There are 6 hidden switches. A switch that is on adds its own fixed numbers to the row, and there is some noise. The rows also spread widely along 3 directions, which tell nothing about the answers.
In the rows, 128 means zero.
Known rows, each followed by its switches (1 for on, 0 for off):
[103 110 120 152 141 119 142 126  77 108 174 139 164  45 148  87 125 104
 115 140 118 142 126 172  80 137  99 132 130 136 122 184 131 165] | 0 1 1 0 0 1
[ 92  95 134 117 153 145 134 145 151 104 195 162 130 104 136 100 138 127
 126 157 139 171 121 151  71 131  70 125 111 139 140 128 115 158] | 1 0 0 0 1 0
[139  80 143 112 183 124 159 171 180  88 199 148 144 123 132  90 175 140
 127 136 171 185  82 161  88 142  79 132 115 136 140 102  92 144] | 1 0 1 0 0 1
[131 133 150  89 197 124 114 168 164 100 206 146 158 106 128 107 169 100
 133 149 154 154  81 142 110 145  86 137 119 129 131 125  90 169] | 1 0 1 1 0 0
[ 84  90 129 134 134 147 133 123  99 112 173 159 141  72 144 110 137 125
 127 145 116 152 147 143  65 140  99 114 106 147 132 147 123 160] | 0 0 1 0 0 0
[142 118 146  84 200 116 129 173 199  96 216 153 158 118 122  94 167  99
 128 148 161 174  53 153 108 130  51 152 141 121 140 107  86 156] | 1 1 0 1 1 0
[176 103 124 156 165  83 160 125 135  81 146 151 146 102 130 108 122 110
  76 149 140 207 110 161  69 109  91 159 132 116 129 205 131 190] | 1 0 0 0 1 1
[143 122 141 123 173 111 134 140 135  90 199 148 154  95 143  91 145 117
 105 144 152 168  87 178  86 138  83 149 127 123 132 155 102 174] | 1 0 1 0 1 1
[122 120 137 125 165 122 137 151 120  91 185 149 151  88 132  95 147 121
 108 150 138 151 102 165  89 139 100 135 117 134 127 161 106 168] | 1 0 1 0 0 1
[136 106 124 117 166 122 126 125 122 102 189 148 160  76 142  94 133 107
 110 142 137 164  88 158  82 137  91 156 137 116 138 156 113 173] | 1 1 1 0 1 0
[160 108 124 125 179  91 151 152 141 102 133 145 117 101 125 127 132  90
 114 159 139 207 111 129  80 120  87 144 131 135 113 179 131 180] | 0 1 0 0 0 0
[170 143 150 115 204  88 136 163 150  76 180 136 169 101 131 103 164  93
 106 147 157 168  65 156 104 133  92 158 135 118 125 164  93 187] | 1 0 1 1 0 1
[ 87 121 141 136 152 131 126 141 110 113 156 156 151  70 131 115 130  97
 126 153 118 157 133 138  84 125  94 117 118 143 126 166 132 167] | 0 0 0 1 0 0

New rows. What belongs after each?
[182 120 134 122 191  91 145 154 149  76 167 138 148 110 134 114 159 111
  95 152 156 182  85 159  87 137 103 155 128 129 121 174 110 185] | 1 0 1 0 0 1
[ 95  79 132 151 147 127 159 130 135 112 179 158 169  81 144  85 134 128
 115 131 143 187 124 171  64 119  74 122 124 136 141 141 118 152] | 0 0 0 1 1 1
[137  84 138 145 172 100 152 138 138  95 173 153 172  90 137  99 161 119
 113 127 150 183 101 158  85 131 102 130 126 132 135 155 106 160] | 0 0 1 1 0 1
[149 110 135 114 191  97 142 162 147  88 188 141 177  85 132  92 160 100
 125 128 155 166  72 165 104 141  85 145 137 132 123 140  94 159] | 0 1 1 1 0 1
[127  96 120 136 159 125 131 135 116 107 165 151 144  94 141 107 138 114
 113 151 132 175 119 138  63 142 112 136 115 133 142 161 125 171] | 1 0 1 0 0 0
[122 125 142  99 170 130 135 148 166  98 195 157 120 121 135 105 147 116
 124 163 151 185  97 157  79 130  69 142 122 135 132 126 106 174] | 1 0 0 0 1 0
[108 127 146 122 148 130 145 139 123  98 201 157 149  89 131  89 136 117
 110 154 131 154 111 182  87 125  73 143 121 134 126 156 115 172] | 1 0 0 0 1 1
[ 47  80 130 115 133 176 135 138 139 130 230 169 152  76 149  65 136 138
 146 152 125 135 122 166  75 142  50 117 118 137 160  98 112 130] | 1 1 0 0 1 0
[127 102 120 121 174 130 135 155 144 108 168 148 141  94 134  97 134 105
 116 163 132 175 114 137  81 139  80 133 124 124 127 157 124 161] | 1 1 0 0 0 0
[ 83 118 130 118 140 125 126 127 104 112 178 157 131  68 140 106 112  99
 129 163 120 151 130 150  78 126  75 136 121 147 121 162 130 168] | 0 1 0 0 1 0
[132 120 135 124 159 100 123 131 120 105 180 152 162  80 138 113 142  95
 118 137 140 176 102 151  75 123  97 145 126 127 132 161 107 181] | 0 0 1 1 1 0
[ 78  98 151 120 167 153 141 160 164 104 214 160 167  96 137  71 160 130
 128 138 151 150 109 173  96 141  62 116 109 140 143 107  93 136] | 1 0 0 1 0 1
[106 128 149  92 177 132 114 146 154  99 224 157 168  89 130  88 162 107
 128 150 144 149  78 163  93 144  76 145 129 133 139 115  88 160] | 1 0 1 1 1 0
[144 117 131 129 174 103 144 148 135  98 131 149 146  98 123 131 144  89
 114 156 140 196 121 130  74 119 101 128 121 129 120 177 129 181] | 0 0 0 1 0 0
[ 97 116 136 137 140 130 130 113 100  98 208 152 163  65 147  76 135 117
 109 146 128 143 112 191  84 134  88 143 120 134 137 162 111 168] | 1 0 1 0 1 1
[183 122 123 102 199  95 124 159 150  88 165 135 141 104 128 117 153  91
 109 156 144 175  66 139  98 145  90 157 134 115 123 164 105 182] | 1 1 1 0 0 0
[ 44 116 136 121 151 173 116 132 109 121 207 153 190  46 139  63 124  99
 138 158 104 111 130 158  97 148  71 118 125 135 146 147 121 143] | 1 1 0 1 0 0
[154 150 137 107 171  98 120 134 125  90 178 142 142  95 132 125 138  94
 104 164 137 168  91 154  86 127 101 155 132 125 128 177 109 200] | 1 0 1 0 1 0
[102 130 139  85 172 143 118 165 145 102 223 147 151  82 136  96 152 106
 144 167 132 130  87 157 102 155  77 136 123 139 133 117  94 155] | 1 1 1 0 0 0
[ 67 175 136 111 143 152 110 134  80 114 179 150 137  51 130 104 122  89
 123 191  94 105 145 159  93 137  95 134 111 148 118 184 133 184] | 1 0 0 0 0 0
[118 135 130 115 180 119 110 141 109 100 186 144 189  60 137  85 140  74
 121 146 129 134  86 153 100 143 100 147 143 121 136 166 112 177] | 1 1 1 1 0 0
[128  93 116 159 132 106 147 112 106 105 123 153 132  85 140 129 108 112
 100 150 123 206 144 141  47 110 105 137 124 130 126 191 142 190] | 0 0 0 0 1 0
[109  82 131 144 158 136 159 146 135  96 165 151 140 100 135  88 135 137
 112 147 140 177 126 157  69 126  83 124 111 131 138 147 125 155] | 1 0 0 0 0 1
[169 114 123 157 165  79 145 116 114 101 121 153 153  89 131 127 116  89
  88 148 144 212 116 133  57 100 102 141 135 117 130 200 136 200] | 0 0 0 1 1 0
[107 132 141 118 168 131 117 140 118 106 192 153 176  74 130  91 150  94
 118 156 129 130 104 144  91 146  99 133 125 134 137 153 108 173] | 1 0 1 1 0 0
[ 86 110 128 113 155 139 133 155 128 110 176 159 128  81 135 105 141 104
 134 163 124 153 127 142  86 135  71 121 115 149 116 136 123 153] | 0 1 0 0 0 0
[122 124 154 107 196 127 146 182 182  86 203 150 162 114 125  88 168 111
 121 147 159 161  81 163 105 139  65 125 119 139 132 119  91 152] | 1 0 0 1 0 1
[ 55 130 139 112 124 153 119 127  96 121 218 160 145  67 144 102 135 113
 143 160 117 122 134 169  80 139  93 122 103 154 126 134 115 162] | 0 0 1 0 1 0
[ 85 119 127 136 142 144 129 133 106 106 155 153 139  76 131 107 122 109
 116 173 114 152 152 147  76 133  96 124 113 132 132 176 136 174] | 1 0 0 0 0 0
[130 113 148  96 194 129 123 161 165 100 201 147 158 110 128 101 169 113
 127 142 158 162  76 142  96 147  81 134 121 126 138 119  91 160] | 1 0 1 1 0 0
[118 102 119 154 146 109 147 120 120 107 152 161 159  76 137 109 114 100
 110 147 136 192 130 142  64 113  90 131 129 127 136 174 129 177] | 0 0 0 1 1 0
